The same things were measured in two ways. Each way mixes the same 11 hidden numbers, adds some noise and spreads widely along 6 directions of its own, which tell nothing about the thing.
(in the rows, 128 means zero)
Some things both ways: the first way, then the second way.
[142 123 109  93 102 157 116  99 120 134 129  88  98 134  97 111 159 157
 133  92 141 124 165 122 132]
[148  79 100 148 131 172 170 112 143 163  88 106  74  94 148 119 111 153
  67 137 138 148 115 156 123]

[126 132 128 165 108 105 146  73 143 113 154 109 127 116 152 150 109 133
 150 125 142 123 113  99 116]
[ 80 114 137  86 145 135  97  76 133 151 130 140 197 154 122 112 153  90
 136  55 147 135 159  65 115]

[109 161  95 137 152 150  56  91 121  95 121 133 122 101 103  99 107 159
 158 147 176 139 151 126 147]
[125 173 185 108 128 126 100  51 133 110 164 121 151 154 139 125 106 144
 196 116 159 135  87  90 107]

[136 150 153 120 187 159 130 109  80 113 125  74  88 213  86  62 157 129
  95 132 136 173 183 141 154]
[ 96 128 125 134 125 103 115 133 125 121 149 119 158 139 130 115 161 132
 160 115 156 149 144  98 136]

[154 136 136 146  59  84 186  83 190 175 126 189 155  64 165 162 131 129
 142  90 120  81  87 147 157]
[129 122 122 114  99 170 134 116 137 129 117 144  92 106  94 136 168 117
 137  78 111 132 120 123 123]

[199 134 150 176 112 107 198  66 140 124 130 146 140 144 121 115 121  85
  87  73 106 110 124 148 132]
[119 138 135 111 114 133 110 173 148 145 124 175 126 139 106 117 141 127
 120  62  79 121 147 162 144]

[105 125 165 134 169 109 178 129 118 135 122 105 101 156 129  96 168 105
 146 180 109 166 143 130 133]
[104  99 128  92 168  70 100 109 102  97 139 108 213 125 134 134  98  67
 161 114 148 109 167  95 192]

[172 138 142 157 109 137 175  85 117 165 132  80  85 144 121 160 155 128
 166  68 160  93 103 136 127]
[169 153 150  66 121 143 172 105 156 209 118 131  99 191 119 152 153 129
  69 186 179 143  87 121 107]

[128 123 167 136 141  96 183 107 153 110 143 136 123 156 136 104 146 107
  93 132  77 141 154 139 138]
[112 154 142 105 131 169 122 140 159 168 131 157 133 170 126 123 159 151
 125  86 124 135 116 118  69]

[170 113 153 165 123 134 143  90 106 113 159  36 101 175 150 174 140 100
 103 123 103 145 142  86 127]
[149 113 136 169 112  89 116 165 119 122 103 115  77  76 119 120 115 119
  80 156 131 144 136 158 150]

[131 171 110 146  43 103 168 105 158 122 105 159 165  87 127 131 134 134
 100 122 114 110  99 148 173]
[165 156 168 154 101 161 111 103 103  66 130 165  50 112  83 181  87 147
 194  96 108 130 106 152 121]

[145 145 151 173 152 133 168  82 141  95 129 151 101 128  93  86 137 104
 130 105 105 126 145 156 138]
[151 141 150 136 130 149 117 135 145 118 119 138 106 117 139 122 114 140
 121 118 106 130 103 133 124]

[ 80 117 140 120 133  83 160 114 154 106 133  84 130 123 148 117 152 135
 127 174 120 144 157 147 139]
[142 165 154 142 147 156  78 122 112  62 152 158 138  99 113 157  98 114
 198  97 133 122  92 118  77]

[169 116 151 107 133 130 126 104 137 157 141 144 103 130 150 114 180 123
 112 104 104 130 149 137 166]
[112 168 146  79 115 139 137 124 169 200 147 155 150 208 134 102 165 154
 109 115 117 124 121 126  96]

[166 124 108 133 107 128 111  89  94 142 156  59  84 149 153 143 101 135
 119  42 174  82 148 128 108]
[173 115 118 130 137  78 150 121 141 174  96  97 110 116 127 111 123 121
  32 227 167 131 142 168 123]

[117 118 158 155 149 108 140 110 163 135 156 151 109 119 169 133 150 113
 144 126 120  91 115 118 142]
[118 145 131 114 132  94 121  85 137 111 148 117 172 111 137 104 150 101
 149 149 121 105 143  81 120]

[150 142 127 175 124 106 180 113 163 101 127 131 136 164 121 123 129  79
  83 110 107  83 104 148 132]
[ 90 164 141  70 130 210 127 119 150 176 146 159 100 190  93 138 157 158
 159  58 113  85 123 112  51]

[123 138 167  92 111 149 102 155 116 150 144 103  98 150 165 155 183 155
 109 128 101 136 139 106 189]
[138 124 123 165 119  92 132 111 102 108 156 129 147 143 153 116 115 125
 122 196 128 137 148 111 156]

[101 112 100  92 111  86 126 140 123 109 108  98 114 102 134  84 152 128
 161 145 134 115 144 134 113]
[ 98  85 101  85 150 154 113 112 138 154 133 111 188 174 138 113 169 132
 126  88 115 107 169 105 109]

[ 86 127 128 134 145  79 132  81 151 109 120 144 104 104 120  67 134 133
 162 154 141 119 138 152 127]
[110 119 120 134 107 179 106 113 136 121 142 116 113  84 121 114 180 126
 148  82 134 139  95 100  74]

[128  95 159 141 137 111 177 110 162 132 158 136 106 113 143 143 116 111
 144 114  86 113 164 112 102]
[ 89 142 124 137 117 151 116 170 164 155 163 158 137 123 150  80 188 143
 121  85 105 137 130  93  93]

[ 95 148  82  87 123 141  86 142 129 123 120 111 118 112 116 102 134 154
 115 141 154 120 172 156 155]
[145 114 105 140 145 120 140 107 119 139 127 113 121 118 130 110  91 131
  91 173 146 119 139 161 155]

[177 113 127  93 136 142 135 115 133 163 142 110  78 122 160 121 187 129
 159  71 141 119 139 145 131]
[111  83  88 124 146 167 142 122 130 130  77  68 126  99 135 118 144 129
 107 112 124 110 127 121 108]

[ 83 134  97 110 131 117  99 172 150  79 120 115 182 121 147 115 124 130
 103 185 129 130 150 126 155]
[ 85 100  94 147 126 173 128 116 131  93 104  80 116 104 118 123 195 164
 187  76 122 123 147  84  82]

[115 130 112 111  98 149 116 140 132 131 146  90 124 118 149 160 131 155
 136 124 141 124 147 102 133]
[135 146 134 150 121 111 137 118 127 137 138 140 121 140 134 117 121 136
 113 165 144 144 129 128 127]

[ 81 160 132 132 103 129 134 138 137 112 123 119 158 112 124 136 111 153
 101 151 129 128 157 146 179]
[103  98 110 139 141 173 103 134 119  98 150 156 157 130 137 125 156 114
 157  67 110 135 154  73 140]

[ 96 157 109 155 121  94 162 105 117  85 112 165 135  93 110  57  93 116
 154 128 146 117 128 151 110]
[114 123 131 142 108  94  97 133 132  95 133 130 164 123 119 116 191 123
 162 102 119 151 163  94 136]

Other things, the second way, with their names:
k_757: [124 114 117 159 105  79 135 158 131 133 123 120 116  99 131 108 153 129
 105 149 127 152 155 135 154]
k_334: [ 97  99 124  62 170 220 128 135 140 169 151 116 121 157 146 149 132 139
 148  63 138  95 103  94  82]
k_645: [134 156 149  89 137 175 125 145 138 136 114 129 109 150 114 152 114 138
 153  88 131 116  70 146 112]
k_672: [124 157 151 153 104 135 106 161 120  80 145 144  76  76 106 145 123 134
 188  90 102 121 103 138 118]
k_231: [167 110 106 191 107 109 148 153 122  73 115 104  69  33 126 138 160 122
 128 186 136 153 121 119 135]
k_44: [103 103  87 108 142 125 163  94 162 176 136 133 179 154 153  75 192 122
  83 146 111 112 197  67 127]
k_790: [105 139 128 127 118 104 143 122 138 144 136 111 141 153 145 102 145 151
 139 137 126 129 139 115 145]
k_481: [120 111 122 121 168 101  97 136 131 113 136 145 206 123 149 112 112  92
 126 110 121 125 160 114 146]
k_774: [138  95 104 145 108  97 147 135 128 100 100 103 124  73 127 126 154 112
 128 131 110 140 143 130 176]
k_939: [145 161 146  90 113 107 149  91 147 150 130 136 126 171 106 128 148 130
 130 152 135 120 132 121 151]
k_15: [122 145 144 146 128 128  95 147 140 110 168 166 143 117 148 101 139 129
 144 107  93 124 135 106 122]
k_320: [113 125 116 113 122 122 126 161 149 159 134 121 144 156 142  90 167 141
  96 131  98 111 150 127 132]
k_279: [172 125 149  96 178 119 156  56 139 135  95  96 123 139 143 156  50 145
 129 175 160 107 122 143 126]
k_641: [169 170 137 172 104  77 132 186 136 109 105 113 100 137 130 109 120 170
 109 193 117 149 104 193 171]
k_931: [116 125  90 154  92 127 144 198 116 107 155 154 127 104 116 145 195 110
 149 128 119 157 126 115 130]
k_674: [112  96 113 112 119 151 172  94 161 175 105  87  95 121 134 123 199 152
 113 126 167 150 134  82  91]
k_380: [ 83  85  79 121 136 172 150 111 144 161 121 108 156 139 145  96 197 136
 110 100 136 135 157  73 107]
k_191: [138 109 147 103 164 145 128  95  99 127 134 121 139 154 149 166  53 115
 137 140 137 105 120 125 126]
k_926: [158 169 160 135 110 107 140 137 135 137 160 170 110 169 143 130  77 166
 136 155 100 130 115 177 160]
k_366: [108 110 129 118 129 153 124 110 149 154 116 102 119 145 120 128 189 158
 134 100 172 158 137  87  81]
k_815: [ 82 127 125 145 115 252 142 126 117 121  95  88  58  79 130 165 134 159
 181  43 144 142  31 104  11]
k_854: [125 150 158 115 106 122 115 139 136 160 142 149 138 180 135 118 134 141
 116 117 123 149 113 138 133]
k_957: [135 152 141 131 144 147 102 189 109 127 111 141 129 141 128 147  64 125
 115 114 124 127  80 188 120]
k_814: [115 160 148  94 139 140 120 130 157 144 151 150 137 139 129 117 137 133
 152  95 125 116 114 110 109]
k_803: [100 159 138  88 141 134 120  98 134 146 166 138 173 188 132 114 136 132
 161 118 142 112 129  92 123]
k_962: [ 64  58  81 160 113 144  93 170 105 116 105 103 160 102 124 100 184 110
 119  44 130 167 160 108 159]
k_257: [129 149 165 188 114 147  77 143 114  38 140 121  82  57 129 143 122 148
 212  91 114 135  93 102  82]
k_171: [115 180 133 143  92 103 131 171 133 130 149 191 118 126 105 108 141 114
 129 113  92 131 136 140 167]
k_634: [143 137 137 142 149 140 139 117 158 147 129 140 138 156 172 106  95 184
 122 136 110 136 126 150 115]
k_303: [107 133 118 133 144 144 133  89 114 108 113 110 137 123 127 123 105 129
 152 121 118  97 137 112 106]
k_260: [153 119 130 125 105 145 161 151 158 148 109 108  90 122 148 136 166 164
 120 134 124 157  93 136 114]
k_383: [110 159 159  89 138 153 101  99 130 111 173 155 155 155 129 142  90 143
 216  63 100  95 111 133 107]
k_177: [152 187 165 155 104 115 100 174  98 102 161 191 119 134 122 146  53 114
 145 132 102 138  75 191 151]
k_425: [134 165 140 175  73 205 116 187 137 143 152 160  38 145 116 132 178 198
 129 114  98 149  78 158  34]
k_329: [127  31  81 118 139  99 139 106 122 134  82  64 165  79 136 123 164  79
  74 137 162 153 168  98 171]
k_255: [159 103 147 102 160 108 133  66 133 134 117  86 122 124 142 140  97 129
 117 176 156 104 148 115 115]
k_632: [153 140 107 126 146  67 145 138 144 138 142 121 191 146 158 102 118 131
 108 198 145 140 128 160 171]
k_580: [ 96 172 135 150  81 111  95 176 118 122 156 154 137 135 110  94 167 115
 136 106  99 135 117 131 131]
k_754: [154 198 139 111 141 150 119 137 164 111 118 165 158 146 111 132 149 136
 156 121 119 130  85 134  79]
k_299: [164 166 179  72 163 100 118  96 108 105 150 135 145 190 114 190  32 136
 203 146 160 105 103 169 161]
k_285: [143 194 194 127 111  28  78  56 141  91 184 159 176 156 110 114 130 136
 208 144 155 147 157 109 143]
k_450: [112  99 138 150 143  68 102  97 107  98 133 145 197 139 152 105 100  97
 131 118 109 135 203  91 199]
k_115: [122 113 111 106 114  86 156 156 158 184  97 121 146 121 126 105 215  83
  51 154 145 152 157  88 140]
k_850: [133 118 122 138  95  97 125 139 111 115 122 134 149 147 115 143 148 124
 143 124 128 168 137 146 170]
k_233: [126 137 146 114 160 164 128  81 125 108 104 114 118 110 127 155  68 134
 173  93 146 114  96 125  97]
k_823: [155 129 135 158 107 120 139 125 128 116 105  79  84  68 139 137 138 130
 116 178 155 149  77 128  84]
k_112: [142 130 144 137 139  73 124 102 139 111 101 113 149  93 137 118  99 121
 131 140 132 132 142 140 144]
k_847: [117 109 132 125 102  90 138 109 137 131 117  93 117 132 114 135 217 136
 143 147 158 148 172  65 110]
k_896: [ 96 124 117 122 107 116 129 177 126 157 125 138 141 122 138  99 102 117
 103  81  83 123 120 182 176]
k_530: [ 87 106  90 165 135 145 124 139 105 100 109 111 132 125 114 120 161 135
 144 112 132 131 170  95 122]
k_677: [148 174 132 165 123  81 112 107 161  91 144 155 157 104 121  83 171 132
 143 154 136 153 146 102 141]
k_431: [128 144 138 134 105 115 113 155 132 131 159 155 117 109 126 113 136 117
 123 124  97 116 129 138 122]
k_767: [118  78  85 132 120 192 178 136 127 170 121 100  75 124 148 126 143 150
  86 134 134 134 114 129 128]
k_324: [113  85 125 112 117 125 153 153 146 174 126 105 112 137 163 118 154 148
 100 123 105 126 148 124 138]
k_967: [130 102 132 117 157 154 101 105 119  56 145  97 107  69 119 163 118 133
 226  91 113  80 137 102  96]
k_202: [140 117 149 107 164  95 125  68 136 126 113 121 159 130 148 115  83 107
 114 143 130 106 159 102 163]
k_259: [ 84 163 137 104 125 173 119 157 132 170 144 161 140 183 130 134 131 147
 144  78 103 110 113 132  48]
k_920: [123 164 136 121 106 114 138 181 130 146 162 159 105 162 117 123 163 130
 124 151 116 119 133 117 147]
k_159: [137  97 104 135 129 157 156 174 130 172 104 138  76 112 122 137 112 129
  62 124 132 140 130 167 139]
k_567: [142  80 126 107 146 105 147 117 137 173  94 107 151 165 153 125 127 122
  61 157 134 138 166 124 155]
k_369: [120 138 112 107 126 120 139 166 145 173 121 155 155 157 126 103 144 110
  77 123 121 138 132 144 165]
k_186: [137 128 134 130 104 129 165 119 148 174 106 110  91 135 140 117 158 143
  79 162 141 149 112 115 119]
k_269: [132  94 110 118 105  39 159 111 150 160 127  92 139 120 132  98 176 134
 102 177 148 143 187 134 185]
k_627: [123  98 120 102 171 140 116  87 123 124 111 113 199 178 141 143 117 130
 147 109 157 140 148 110 124]
k_158: [165 141 148 143 112 101 145 109 138  98 126 112  88  91 127 145 124 150
 160 162 135 138 111 135 129]
k_883: [113 126 115  79 143 133 126  58 145 139  93  95 175 167  98 116 179 123
 135 108 154 118 155  93 107]
k_588: [141 197 155 154  86  75 108 188 113 106 181 162 129 127 132 112 101 124
 146 167  94 127  84 176 164]
k_497: [122 144 137  89 183  93  89  74 118  71 142  98 226 148 139 124  90 106
 201 134 119  70 148  99 129]
k_816: [ 95  92 116 136 123 136  97 155  98  99 135 120 158 110 133 133 140  97
 152  78 114 133 137 106 137]
k_274: [132 137 114 110 130  99 178  73 179 198 165 129 164 194 162  83 184 177
 101 194 168 154 160  96 130]
k_111: [117  94 105 150 162 160 130 138 124 108 116 137 167 106 176 112  80 119
 121  93  88 125 129 122 157]
k_148: [ 98 102 128 106 158 124  97  90 131 167 153 150 195 189 147  79 121 117
  86 107 128 121 191  97 158]
k_396: [140 197 168 123 129 148 113 133 152 128 162 171 116 168 130 120 127 157
 153 124 126 128  94 117 106]
k_924: [ 59 100  99 145 125 160 101 158 115  92 129 116 153  98 125 126 190 120
 186  43  95 116 156  76  74]
k_899: [112 106 136 111 128 125 145 118 136 130 127 101 129 120 159 121 118 141
 150 103 102 112 129 115 155]
k_94: [153  88  78 190 100 158 150 142 118  94  86  98  75  80 114 137 163 155
 117 145 125 163 123 157 124]
k_95: [162 211 178 123 131  97 118 100 146 126 149 164 132 136 119 123  94 122
 143 163 164 144  80 130 130]
k_545: [129  97 106  91 155 156 143  66 134 128  97 102 145 100 113 149 139 106
 140 109 153 117 134 103  90]
k_41: [138 138  94 141  95 177 138 124 117 149 171 201 122 124 112 108 134  98
  87 130  89 127 121 155 126]
k_626: [136 111 123 105 132 124 169 121 152 154 117  97  94  97 139 141 136 140
 124 144 133 112 128 129 107]
k_330: [ 94 127 112 130 135 138 109  52 132  80 151 115 177 128 125 103 183 130
 199 101 122 111 168  50 106]
k_771: [125 154 152 157 105 112 116 120 112 110 142 157  97 133 115 123  94 142
 148 123  92 112 147 149 137]
k_576: [214 159 146 150  98 105 144 139 115 135 120 188  89 148 105 161  80 118
  73 201 137 172  96 205 169]

Some of these things the first way, each followed by its name:
[136  95 113 123 115 128 136 113 142 116 152  97 138 104 160 147 129 127
 149 136 126 134 145  84 103] -> k_112
[197 113 156 118 139 124 162 140 162 125 129 128 115 112 150 148 162 105
 149 118  63 166 147 116 126] -> k_641
[100 167 102 146 134 138 114 143 153  89 141 177 154 120 151 107 109 122
  97 122 151  87 112 141 154] -> k_303
[196 173 158 228 139 149 223  93 115 137 131 158  85 182  85 123  81  76
 111  15 131  65 100 158 116] -> k_920
[133 131 121  87 114 182  87 135 136 149 155 115 143 108 152 163 146 175
 119  91 148 130 172 120 172] -> k_111
[159 131 155 139  87 105 191  99 156 172 138 199 121  84 139 134 103 133
 149  58 107  89 123 134 119] -> k_158
[ 68 139  82 109  75  85 152 104 170 126 102 147 106  84 102  67 177 150
 175 129 169  58  90 162 126] -> k_41
[155 107 126 114 170 144 128 113 123 118 115 115 114 159 117  72 188 100
 140 163 119 159 139 113 131] -> k_896
[109 157 105 159  84 121 115 139 151  81 135 161 177 103 148 138 100 113
  82 149 112 102 108 109 162] -> k_771
[131 105 196 175 139  74 214 113 168 141 139 174 128 165 140 122 120  85
  95 116  59  82 117 116 123] -> k_626
[147 132 120 137 152 124 168 118 150 129 109 113 129 120 115 115 155 109
 162 143 134 142 137 152 128] -> k_645
[ 87 119 109  99 114 126 115 140  96 135 127  79  75 111 127  94 167 131
 152 150 141 125 167 135 138] -> k_255
[115 152 136 180 158 133 152  80 173  98 147 144 141 125 115 133  99 125
 129 140 137 134 146 141 138] -> k_95
[122 163 106 142  98 131 133 102 125 103 128 162  83  90  99  94  92 139
 137  89 122 113 156 147 121] -> k_148
[169 111 119  97 113 157 173 130 111 130  98  99  65 136  71  77 213 114
 175 114  97 141 141 105 101] -> k_926
[157 114 174 166 111  52 244  65 184 136 145 163 109 150 144 118 143 108
 141  72  94  73  80 127  89] -> k_545
[ 98 150 107 104 151 119 143 147 121 120 121 141 130 102 145  76 121 130
 136 144 151 152 168 176 139] -> k_957
[119 150  80 155 142 155 117 143 121  91 120 160 132 104 101  92  73 120
 164 112 169  95 125 120 100] -> k_790
[152 134 117 138 116 125 152  87 103 115 131  83  98 140 105 121  96 143
 139  83 145 126 153 124  91] -> k_366
[ 88 135 120 118 114  88 164 103 112 148 117 136 100  87 127  69 123 142
 192 128 168 117 133 147 108] -> k_329
[149 142 109  51 116 159 102 123  81 143 125  58  98 144 123  91 182 179
 129  92 163 168 180 146 150] -> k_627
[187 132  89 139 123 125 154  79 142 107 125  86  94 122 121 119 168 116
 179  79 165 112  98 138  88] -> k_883
[132 141  81 124  96 143  77 116 102 122 120 103 142  76 139 139 100 154
 161 119 181 121 136 112 135] -> k_854
[ 94 141 127 146 109 128 126 142  90 119 133  85 144 136 158 137 115 123
 109 152 145 121 131 112 155] -> k_847
[143 139 105 133 116 147 116 101 113 147 122 127 142 109 125 111 130 133
 141  93 188 103 125 140 151] -> k_774
[106 138 126 106 167 152  99 123 126 116 146 105 137 164 148 107 159 151
 118 144 167 140 139 123 154] -> k_815
[ 93 108 107  72 119 139 109 158 150  89 127 121 132  98 112 103 146 150
 135 162  90 147 195 101 119] -> k_634
[ 90 137 134  78 138 142 144 161 123 148  99 127  79 150  89  69 207 138
 141 159 116 137 162 148 160] -> k_767
[132 149 124 134 125 138 173 157 133  95 139  92 122 165 134 137 142 118
 102 120 110 129 133 125 122] -> k_530
[103  90 131  77 106 156 114 170 155 160 158  75 122 120 179 178 211 141
 123 147 111 110 156  95 170] -> k_44
[135 102 108 129  86 100 131 126 131 151 125  82 144 102 152 172  94 126
 129  93 149  70 136 129 121] -> k_967
[125 149 149 144 134 136 175 110 129 147 134 189  76 109 119  82 153 119
 157 101 121 120 131 147 139] -> k_186
[138 121 130 127 116 143 134 133  80 147 124 134  99 119 115  89 118 118
 144  96 140 103 151 118 122] -> k_324
[156 138 123 161 115 131  99  97  84 117 139  48 143 162 149 169  89 142
 122  92 181 108 110  98 132] -> k_816
[145 147  98 127  82 110 130 109 133  92 112 106 149 136 114 122 110 156
 127  75 153  90 107 129 113] -> k_94
[148 106 129 122  81 137 118 111 138 163 162 108 120  75 169 195 110 147
 137  78 133 102 161 114 139] -> k_15
[142 130 129 137 152 157 127 113 133 124 130  78 145 162 128 136 152 121
 110 143 144 143 149 135 163] -> k_369
[166 112 137 107 135 140 139 127  99 135 156  76 101 189 163 114 175 116
  94  86 130 117 136 113 127] -> k_259
[ 96 129 113 137 144 117 114 107 101 120 139 119  99 107 141  93 111 140
 175 119 189 101 131 129 107] -> k_823
[106  94 108 146  95  81 185 122 149 126 126 122 106  76 140 121 126 103
 200 140 126  81 108 103  68] -> k_431
[149 140 116 102  73 100 167 117 111 150 101 141 136  91 134 107 139 153
 177 104 148 124  99 121 109] -> k_850
